The same things were measured in two ways. Each way mixes the same 11 hidden numbers, adds some noise and spreads widely along 7 directions of its own, which tell nothing about the thing.
Some things both ways: the first way, then the second way.
[2, 2, -8, -4, 2, -19, 38, -2, 2, 20, -6, 8, -22, -21, -7, -25, 15, -5, -4, 18, 3, 11]
[26, 24, 8, 15, -24, 12, -34, -6, -31, 9, -8, -27, -1, 10, 30, -13, -30, -6, -15]

[3, -22, 14, -8, -2, -3, 14, -5, -5, 13, -18, 9, -15, -3, -21, -22, -2, -19, -16, 13, -12, 3]
[8, 5, 33, 28, 22, -28, -16, 5, -15, 7, -6, 24, 7, -21, 3, 14, 0, 10, 9]

[6, -27, -11, 2, 7, -17, -6, -10, -1, 12, 7, 6, -6, 4, -18, -19, -7, 12, -22, 8, -2, -23]
[-4, 5, -24, -16, -16, 17, -15, -4, -9, 18, 12, -4, 1, 11, 5, -17, -1, -3, 8]

[-9, -42, -7, 9, -5, -13, -15, 22, -2, -33, -4, 26, -19, 2, -4, 18, 9, 15, -11, 0, -18, -32]
[40, 17, -45, -18, 4, -2, 19, -8, 19, -7, 14, -11, -1, 20, -8, -16, 2, -25, -24]

[5, 6, 4, -2, -20, -8, -6, 11, -9, 4, -20, 0, -4, 9, -8, -8, -17, -13, -11, -20, -10, 2]
[3, -38, -19, -5, 5, -10, -12, 5, 6, -9, -1, -26, 31, 5, 14, 2, 7, -17, -1]

[2, -13, -12, 4, 5, -18, 12, -9, -19, -1, 4, 1, -13, 0, -15, -8, -1, 9, -9, 17, 0, 0]
[-14, 22, 0, -13, 24, -22, -12, -20, -15, -4, -18, 34, -10, -3, 7, -4, 9, 19, 20]

[-10, -18, -19, 14, 18, -28, 13, -14, 9, 12, 24, 22, -15, 0, -20, -17, 12, 18, -2, 26, -3, -24]
[-35, -5, -12, -45, 9, -25, -4, -14, -27, -5, -14, 50, -9, -18, 4, 17, -12, 14, 35]

[23, 7, 20, 12, -6, -13, 10, -2, -24, 0, -1, -9, 0, -1, 22, -7, -19, -12, 12, -14, 2, 39]
[7, 5, -1, 32, 16, -13, -26, 18, -12, 24, 5, 30, 17, -9, 7, -18, 1, 8, -8]

[13, 27, 20, -5, 1, 9, 6, 9, -33, -14, -13, 18, -27, 13, -28, 13, 12, -7, -13, -1, 14, 1]
[-12, 3, 19, 28, -18, -15, -13, 26, 0, 30, 5, -1, 6, -14, -13, 4, 7, 13, 14]

[-3, 9, -25, 11, 5, -15, 7, 20, -29, -13, 4, -3, -14, -3, -4, 10, -1, 21, -4, -4, -15, 5]
[-11, -10, -4, -37, 15, -18, -8, -1, -15, -23, -22, -2, 7, 19, -7, -7, 8, -7, 15]

[9, -9, 12, 18, 1, -37, 19, -8, -9, -18, 5, 2, 22, 7, -12, 2, -21, 31, -18, 23, 0, 5]
[36, -42, -10, 0, -13, 6, 40, 34, 32, -27, 9, -37, 11, 10, -28, 22, 34, -26, 7]

[18, -1, -4, 7, -10, -10, 6, 5, -22, -10, 10, 8, -13, 6, -16, 3, -4, 10, -10, 0, 6, -1]
[11, 42, -4, -8, 18, -28, -7, -39, -1, 0, -21, -23, -10, -3, 14, 7, 0, 20, 7]

[-1, -12, -7, 9, 5, -1, -12, -7, -23, 5, -1, 23, 18, 14, -5, 1, -23, -10, -12, -9, -14, -14]
[13, 25, 0, 22, -12, -29, 44, -7, 24, 2, 29, 20, -26, -19, -42, 14, 8, -5, -9]

[-7, -14, -29, 11, 32, -6, -5, -24, -11, 28, 24, 1, -6, 2, -21, -10, 5, -2, -5, 21, -5, -22]
[-5, 7, 16, -5, 3, -24, -5, -2, -11, 1, -7, 33, -13, -19, -11, 9, -11, 20, 0]

[35, -8, 17, 6, 0, -17, -5, 5, -36, -2, 20, 19, -13, -8, 32, 1, -7, 18, -4, -23, 17, 11]
[39, 35, -6, 13, 8, -7, -5, 0, 0, 18, 10, -1, -36, -15, -21, 3, -25, -8, 1]

[-3, -8, -32, 17, 0, -5, -2, 10, -12, -1, -6, 4, -12, -6, -14, 10, -3, 1, -3, -3, -12, -6]
[11, 35, -1, 5, 1, -1, -30, -4, -16, 25, 6, -24, -17, 5, -5, -23, -22, -21, -5]

[-7, -13, -5, -4, -2, -11, -12, -1, -9, 8, 8, -2, -7, 5, 10, -7, -1, -12, -3, -16, -21, -14]
[-5, -13, -14, -10, 6, -15, -12, 2, -13, 1, 2, 33, 6, -10, 16, -1, -7, 3, -10]

[-8, -4, -17, -3, 11, -17, -1, -7, -29, 2, -3, 10, -3, 5, -15, 2, 10, 12, -12, 0, -3, -9]
[-44, 27, -2, -10, -12, -2, 24, -27, -14, -4, -5, 9, -3, 12, 14, -16, 27, 15, 9]

[-16, -6, -19, -6, 23, -9, -5, 7, -36, -8, -2, 5, -7, 4, 5, 2, 9, 2, -13, -4, -21, -9]
[-5, -24, -20, -9, -11, 11, 4, 21, -6, -7, 20, 32, -13, 0, -26, -6, 3, -14, 12]

[-3, -18, -9, 3, 12, -16, 11, -7, -23, 14, -17, -6, -6, -10, -7, -18, -4, -7, -2, 12, -12, 27]
[1, -9, -21, 3, 9, 16, -6, 8, -14, -14, 1, 8, 26, 28, 6, -33, 18, -6, -2]

[9, -1, -1, 9, -2, -6, -5, -1, -42, -14, -6, -7, 2, 12, 3, 10, -19, -11, -5, -10, -5, 19]
[40, -17, 12, 32, 22, -10, 12, 26, 26, -3, 2, -10, 0, -6, -30, 12, 16, -18, 13]

[-10, -9, -24, 3, -3, -6, -5, 4, -14, -12, 5, 3, -6, 5, 4, 4, -9, -7, -4, 1, -16, -23]
[9, 29, 8, 1, 14, -23, -10, -25, -8, -1, -14, 13, -17, 0, 8, -5, -3, 3, -5]

[-3, -19, -20, 1, 3, -18, -5, 0, -15, 2, -10, 16, -6, -10, -6, 3, 3, 11, -16, 5, 3, -18]
[26, 29, 20, 13, -23, 4, 35, -26, 12, -23, -11, -58, -33, 8, -10, 15, -6, -8, -1]

[-14, 0, -2, 6, 22, -16, 21, -13, -9, -15, 25, 14, -4, 10, -5, 11, 13, 4, -6, 24, -15, -24]
[-15, 15, 6, -28, -4, -21, 0, -25, -18, -17, -18, 6, 10, 14, 20, 0, 27, 12, 5]

[-1, -4, 19, 8, 9, -16, 26, 2, 2, -16, -1, 16, -3, -1, -4, 8, 8, 3, -5, 15, -13, -1]
[-1, 21, -27, -25, -10, -13, 8, -23, -9, -15, 7, -3, -19, -5, -2, 5, 0, 9, -8]

[1, -11, -4, 1, 10, -9, -10, -17, -26, 24, 13, 6, 0, 9, -5, -14, -11, -13, -3, 3, -5, -5]
[12, -23, -33, -1, 28, -24, -26, 13, -1, 1, 11, 42, -10, -29, -9, 15, -13, 2, 9]

[-17, 15, -16, 10, 21, -1, -21, -3, -36, -12, 7, 3, -8, 32, -31, 21, 14, -1, -4, -6, -12, -17]
[-53, -14, -15, -23, -9, -8, 9, 6, -1, 2, -2, 2, 28, 14, 4, -17, 34, 7, 12]

[5, -14, -12, 1, 6, -6, -8, -10, -21, 7, 15, -2, -8, -1, 2, 2, -1, -2, -4, -1, -6, -10]
[-6, 5, 20, 6, -1, 3, -10, 12, -17, 19, -2, 14, -9, -12, -6, -3, -3, 5, 8]

[8, -1, 14, 15, 4, -10, 18, 12, -6, -33, 5, -4, -21, 6, 0, 10, 12, 0, 11, 6, -11, 13]
[0, 34, -8, -16, -4, 8, -16, -15, -16, 17, -8, -32, -40, -16, -5, 3, -32, 12, 11]

[3, 6, -44, 4, 7, -15, 10, -14, -30, 21, 15, 9, -7, -12, -36, 4, 10, 22, -15, 18, 20, -13]
[3, 7, 13, -10, -5, 4, 4, -16, -5, -13, -20, -55, -8, 5, 6, 12, 6, 2, 10]

[7, -26, -17, 17, 26, -19, 10, -20, -9, 9, 20, 12, 0, -8, -12, 11, 7, 19, -20, 18, 6, -19]
[-1, 8, 60, 19, -11, -18, 21, 21, -6, 14, 6, 37, 20, 0, -13, 2, 35, 2, 9]

[-4, -1, -16, -5, 31, -6, 22, -33, -32, 27, 4, 10, -9, -1, -5, -21, 4, -19, -17, 16, 5, 0]
[52, 5, 35, 31, 2, -27, 4, 11, 14, -7, 5, 43, -13, -11, -29, 18, 2, -7, 7]

Other things, the second way, with their names:
K_635: [19, 8, 7, 13, 13, -26, 15, -5, 13, -2, -2, 31, 10, -4, -3, -6, 7, 6, -23]
K_214: [-6, -13, -14, -33, -10, 9, 3, -18, -4, -12, -4, -21, -24, -3, -8, 10, -15, -4, 7]
K_586: [2, -23, 15, 11, 4, -23, 5, 11, 3, -9, -5, 23, 12, -16, 8, 21, 14, 10, 4]
K_127: [16, 30, 18, 19, -12, -15, 9, -12, -10, 4, -6, -16, 5, 5, 16, 1, -11, 0, -4]
K_753: [13, 11, -13, 7, 37, -41, -11, -17, 2, -11, -5, 14, 8, 2, 21, -9, 11, -18, -14]
K_179: [-3, 17, -35, -9, 5, 27, -6, -3, -14, 9, 2, -27, -15, 6, 0, -17, -8, -5, 25]
K_340: [0, -38, 3, -9, 2, -16, -1, 24, -7, 6, 10, 17, 53, 0, -2, 1, 15, 2, -21]
K_828: [25, -9, 18, 17, 8, -20, 4, 15, 9, 9, 19, 19, -23, -37, -33, 30, -14, -18, 6]
K_707: [29, -7, -6, -12, 1, 3, 25, -6, 15, -7, -18, -14, 10, 15, -12, -2, -12, 0, -3]
K_601: [12, 1, 8, 24, 6, 1, -1, -2, -1, 3, 2, -8, -6, -7, 4, 0, 0, -6, -6]
K_724: [7, -1, 17, 11, -4, -14, 19, 2, 4, -15, -7, -10, 10, 8, -4, 0, 21, 2, -14]
K_945: [1, 19, 13, -35, -14, -24, 31, -28, -7, -26, -33, -18, -13, 8, 5, 18, -11, 16, -2]
K_888: [35, 19, -3, -5, 9, -22, 2, -13, 9, 3, 4, 49, -13, -7, -7, 1, -11, -3, -3]
K_917: [4, -15, 7, 22, 21, -9, 3, -7, 2, -7, 0, -17, 20, -2, 7, -2, 14, -8, -10]
K_498: [13, -5, 16, 17, 5, -31, 5, -2, -7, -18, 1, 8, 7, -3, 10, 13, 12, -22, -3]
K_521: [25, -4, 20, 8, 12, -23, -4, 1, 6, -12, -6, 9, -32, -28, -17, 29, -15, -2, 8]
K_882: [14, 2, -12, -10, 15, -36, 11, -6, 3, -12, -12, 1, 3, -10, -3, 18, 1, 0, 10]
K_971: [48, 17, 10, 0, -7, -6, 8, -3, 13, -9, -10, -29, -35, -10, -31, 33, -9, 6, 20]
K_364: [18, 34, 2, 15, 10, -23, -8, -21, -1, 3, -6, 4, -8, 3, 11, -12, 0, 4, -17]
K_714: [6, 27, 23, 18, 10, -10, -6, -17, -15, -3, -11, -4, -16, -6, 16, 3, 8, 4, 9]
K_477: [10, -10, -22, -15, -4, -15, -10, -3, 0, -3, 17, 18, 13, 1, 11, 6, -6, -16, 8]
K_300: [-9, 5, -5, -28, -16, 2, -4, -20, -15, -21, -7, -27, 12, 33, 9, -13, 13, -14, 13]
K_527: [-18, -9, -9, 3, -7, 9, -3, -1, -5, 11, 9, 19, 10, 3, 7, -16, 5, 4, 4]
K_156: [11, 4, -5, 0, -15, -1, 11, 15, 1, 15, 23, 32, 3, 3, -22, -14, -7, -13, -10]
K_808: [-5, -1, 6, 43, 27, -23, 3, 12, 0, 18, 17, 35, 20, -13, -1, -13, 25, 0, -10]
K_116: [-40, -27, 8, -13, -34, 34, -21, 25, -46, 19, 2, -22, 24, -1, 3, -14, -12, 16, 1]
K_121: [38, 9, 9, 9, 14, -31, 12, -2, 13, -22, -24, 3, 17, 13, 5, 4, 12, 6, -6]
K_438: [0, -7, 21, 21, 19, -28, -14, 7, -21, -4, -2, 39, 12, -11, 13, -4, 7, -6, -7]
K_353: [4, 18, 32, 14, 8, -14, 9, -17, -3, -1, -31, -8, -29, -23, 0, 24, -13, 24, 20]
K_301: [36, -27, 7, 22, -4, -4, -5, 28, 3, 3, -8, -9, 0, -7, -24, 8, -22, -14, 6]
K_575: [-44, 6, 5, -17, 1, -16, 21, -16, -30, -9, -32, 22, -22, -14, 5, 7, -9, 15, 30]

Some of these things the first way, each followed by its name:
[12, -1, -16, 10, 15, -14, 7, 12, -20, -1, 2, 11, -13, -5, 5, -10, 4, 17, -7, -16, -1, 7]
K_156
[-11, -10, -3, 9, 2, -25, 16, 3, -1, -4, -5, 18, 11, -2, 7, 1, -8, 1, -8, 1, -20, -5]
K_498
[21, -5, 10, 6, -4, -22, -3, -6, -14, -1, 1, -9, 15, -1, 31, -10, -23, 3, -1, -19, 0, 18]
K_601
[3, -7, 14, 0, -6, 2, 25, 8, -24, -33, 4, 30, -30, 0, -14, 23, 11, -7, -12, 35, 6, -17]
K_971
[6, -17, 6, -7, -5, -15, 6, -22, -18, 20, -6, 4, -5, -10, 1, -5, -4, -9, -11, 3, 2, 4]
K_714
[-1, -24, -25, 23, 12, -23, 24, -29, 14, 13, 6, 9, -9, -9, -13, -13, 0, -4, 0, 29, 8, -7]
K_888
[3, -24, 15, 24, -11, -24, 5, 3, 4, -8, 4, 23, -7, 0, -7, 9, -10, 5, 3, 13, -5, -4]
K_882
[-3, 10, -9, 4, 21, -14, 9, 1, -22, -20, 15, 5, -1, 13, -4, 3, 13, 9, -10, 7, -4, -8]
K_586
[6, -8, -8, -8, -20, 2, 1, 8, -18, 13, -18, 4, -2, -3, -4, -6, -18, -19, -18, -26, -19, 4]
K_828
[8, -19, -14, 14, 1, -26, 6, 14, -31, -17, 2, 7, -11, -3, -10, 0, 2, 27, -6, 5, 0, 18]
K_179
[-25, -17, -54, 15, 34, -9, -14, -8, -32, 12, 44, 27, -8, 6, -6, 5, 24, -3, 2, 7, -11, -36]
K_127
[-19, -33, -29, 19, 3, -14, -12, -7, -7, 13, 8, 9, 0, -8, -6, 19, -11, -8, -9, 11, -18, -28]
K_300
[11, -6, 13, -4, 8, -2, 18, 9, 4, 9, 4, 11, -20, -17, -12, -8, 12, 2, 0, 20, -6, -1]
K_116
[-17, -15, 4, 18, 4, -27, 24, -12, 27, -14, 6, -13, -7, 10, -8, -11, -3, -7, 15, 28, -29, -2]
K_945
[2, -30, -12, 26, 9, -25, 2, -22, 12, 1, 4, -31, -7, 13, -7, -33, -16, -11, 18, 13, -15, 18]
K_707
